All rows are made from the same 10 directions, up to rounding. Whole rows:
In the rows, 128 means zero.
[[108  92 120 135  91  44 127  86  90 155 176 122 118 126 106 148 121 160
  188 124]
 [105 154 151  56 114 126 108 136 154 142 126  88 100 114 169 121 140 135
  101 124]
 [133 145 113 112 127  79  95 118  90  65  92 175  62 116 131 127 115 113
  135  75]
 [139 103 117 167  78 106 137 132 159 192 129 103 139 133 158 156 150 164
  147 134]
 [173 143 141 175 155  86 140 124  94  79 118 146 163  90 119 121  85 112
  126 101]
 [127 122 145  92 152 157 154 171 166 111 127  81 123  75 123  99 134 130
   92 153]
 [122 112 145 159 122 112 151 128 132 189 135 120 153 149 168 135 146 147
  104 147]
 [145 157 106 101 125 110  59 130 171 122 100 125 121 114 149 149 125 109
  111 106]
 [127 111 114 199 115  60 128  95  74 125 130 158 146 147 136 136 110 123
  179 106]
 [121 134 137  92 129 128 135  90 111 131 211 108 190 138  45 147  94 141
  187 153]
 [182 148 105 198  93 169 126 155 161 100  68 120 145 109 155 130 122 114
  155  94]
 [102 129 105 131  94 109  96 127 147 166 103 131 109 173 182 146 156 130
  142 120]
 [ 99 132 163  82 136  98 132 141 128  97 136  55 113  50 158  77 113 117
  120 127]]

Rows cut short, each followed by the rest of it:
[102 144 134 129 140 160 142 162 160  99 118  61 179 111 155]
[ 87 119  95 157 149]
[118 104 119 173 119  85 149 150 149 149 120  95 162 123 164]
[125 136 133 151 144]
[177 142 121 102 174 148 104 155 154  87  92 166  94  88 103]
[133 126 114  49 115]
[123 139 145  81 127 121 103 121 107 106 106 143  44  96 150]
[110 134 126  81  95]
[138 115 143 180 175  98 127 144 147 141 116 101 185  88 172]
[104 119  98  77 148]
[173 164 148  97 121 160 162 141 142 114 146 125 161 126  86]
[154 109 156 132 125]
[161 172 122  87 145 129  83 130 163  96 128 117 162 103 104]
[146  99 108 122 117]
[157 137 144 155  96 113  80 110 146 155 106  88 120  66 192]
[119 122 119  98  95]
[120 120  92 123 109 105  80 135 173 138 112 104 120 118 146]
[140 140 119 148 127]
[136 114 123  86 118 152 142 139 159 126 163  92 127  95  70]
[136 127 153 148 151]
[ 75 122 107  60  99 137 111 133 156 168 134 127  81 186 136]
[150 171 151 142 147]
[ 87 121 111 149 168 130 102 138 169 154 135  91 209 153 155]
[113 131  82 132 177]
[135 148 123 133 140  93 179 152  96  94 107 192 132 192 119]
[154 126 147 147 115]
[149 140 157 170 202 133 121 113  82 104 109 180 146 118 143]
[ 98 106  82  44 119]
[ 86 135 122  78 159 163  88 120 172 170 164  99 178 163 119]
[132 138 104 113 180]
[131 119 164 113 135 198 181 151 150 159 151  91 143 114 121]
[110 143 150  88 166]
[116 120 103 106 139  55  72 103 143 147 157 126 152 130 110]
[159 118 121 142 138]
[133 191 179  82 102 114 141 111  85 142 114 165 101 179 183]
[148 128 155  96  83]
[117 153 117  99 172  94  69 110 131 107 134 140 160 135 121]
[134 105  87 118 129]
[ 96  75  66 150 120  93  95 139 151 129 104 135  82 131 129]
[130 158 118 158 137]
[167 130 123 143 162  69 153 152 137 115 126 159 168 130 103]
[161 114 143 112 133]
[100 115 122 161 182  59  90 112 126 148 138 125 190 135 158]
[120 116  85 109 152]
[125 143 128 127 127  84  87 117 118 108 103 127 107 104 167]
[118 117 105 121  97]
[ 93 106 139 160 170  61 110 109 121 175 151 113 186 136 169]
[117 125 103 101 160]
[103 123 108 160  96  73 163 161 127 131  86 139 118 180 186]
[140 152 147 174 117]
[103 108 116 139 120 129 148 144 114  78 117 102 102  97 122]
[ 89 124 115 177 124]
[116 125 112 153 159 152  93 131 143 104 110 112 147 107 140]
[ 95 120  76 122 137]
[164 101 117 188 122 172 179 149 138 127 128 129 153 119  91]
[130 130 144 146 144]
[ 93 132 104 106 157 179  85 138 157 123 107 131 118 153 139]
[109 147  85 107 148]
[150 183 127 142 181 146 110 128 126  83 117 157 213 161 114]
[133  89  79 128 125]
[156 102 108 144  95 177 133 120 155 170 150 128 127 132  82]
[158 144 159 141 144]
[129 155 135 130 111 174 186 179 139  96  86 123 126 156 156]
[116 140 138 148 121]
[131 139 115 136 121 124  59 131 187 159  99  88 144 103 190]
[127 136  98 100 125]
[126 160 127 138 140 145  96  95 105 134 130 166 162 183 132]
[141 115 102 130 119]
[115 110 114 154 103  72 151 121 106 149 135 150 129 170 132]
[154 137 156 172 126]
[144 148 131 122  75 178  82  79 129 136 158  86 137  97 108]
[128 104 122 176 106]
[177 171 143 128 140 131 107 125 117  78 100 144 127  89 132]
[124  97 108 101  85]
[108 144 179 112 143 144 168 138 121 174 133 121 146 161 182]
[117 145 141  69 148]
[ 82 135 154 127  85 188 133 107 111 154 137  80 120 141 175]
[ 89 139 120 157 129]
[148 152 151 116 121 108 102 110 143 160 145 102 163 110 149]
[144 114 132 106 122]
[178 164 152 140  88 116 136 107  92 128 112 167 107 135 144]
[157 115 157 122  73]
[178 108 158 196 159 108 155 137 116 155 106 151 135  89 163]
[121 130 135  38 123]
[164 158 118  89  88  98 119 121 122 131 114 185  80 165 115]
[189 135 173 130  86]
[144 161 123 140 129 116  68 124 169 147 105 106 174 123 180]
[139 119  97 109 117]
[159  95 119 154  90 128 173 142 134 148 132 135 102 118 101]
[152 145 179 144 127]
[160 145 143 102 164 124 105 147 178 133 129  97 163  76 132]
[131 116 117  65 141]
[120 120 135 158  88  38 142 102  95 134 158  95 160 113 140]
[135 102 147 204 112]
[ 65 100 133 166 139 120 144 116  86 125 134 110 135 141 160]
[ 78 130  98 159 145]
[144 169 150 140 185 125 101 137 117  97  77 162 135 122 184]
[105 115  79  47 104]
[141 149 133 163 101 118 187 182 145 130  72 134 138 167 194]
[139 148 153 136 114]
[100 174 148 110 130 140 103 100  84 126 107 171 111 191 178]
[122 128 104 110 100]
[128 136 204 107 160  85 164 102  76 155 172 121 147 102 145]
[112 107 146  62 133]
[ 89 174 192  81 124 173 183 156 127 137 125  78 149 152 197]
[ 91 136 133 108 140]
[ 74 101  83 139 167 142 127 159 153 100 120 118 153 158 112]
[104 141  88 168 172]
[127 179 151 147 135 127 119 124  99 113  83 156 140 166 201]
[116 119  99 106  93]
[130 157 149 165 115 167 118  81  72  94 141 120 160 121 126]
[ 95  87  92 174 100]
[112 142  85  73 102 163  69 146 205 112 122  68 126 108 115]
[132 134 109 175 137]
[141 116 106 189 130  79 103  82  74  99 139 163 147 124  97]
[132  93 105 179 102]
[137 124 157 132 115 113 177 111  86 135 165 132 141 131 102]
[135 113 161 147 127]
[103 128 131 129  90 131 143  92 104 138 188  89 180 148  93]
[131 105 139 225 140]
[138 115 128 103 169 148  57  86 128 126 159 127 116  68  82]
[113 109  93  76 135]
[ 94 192 164  68 115 149  82  93 110 114 140  89 143 132 168]
[103 102  95 142 105]
[104 100 145 140 129  62  87  87 130 201 171  84 160 101 165]
[126 126 124 107 148]
[178 164 142 143 111 131 157 171 161 133  77 134 138 133 178]
[151 137 151  94 105]
[151 140 144 112 125 157 127 136 146 135 120 119 116 105 136]
[127 132 135  90 123]
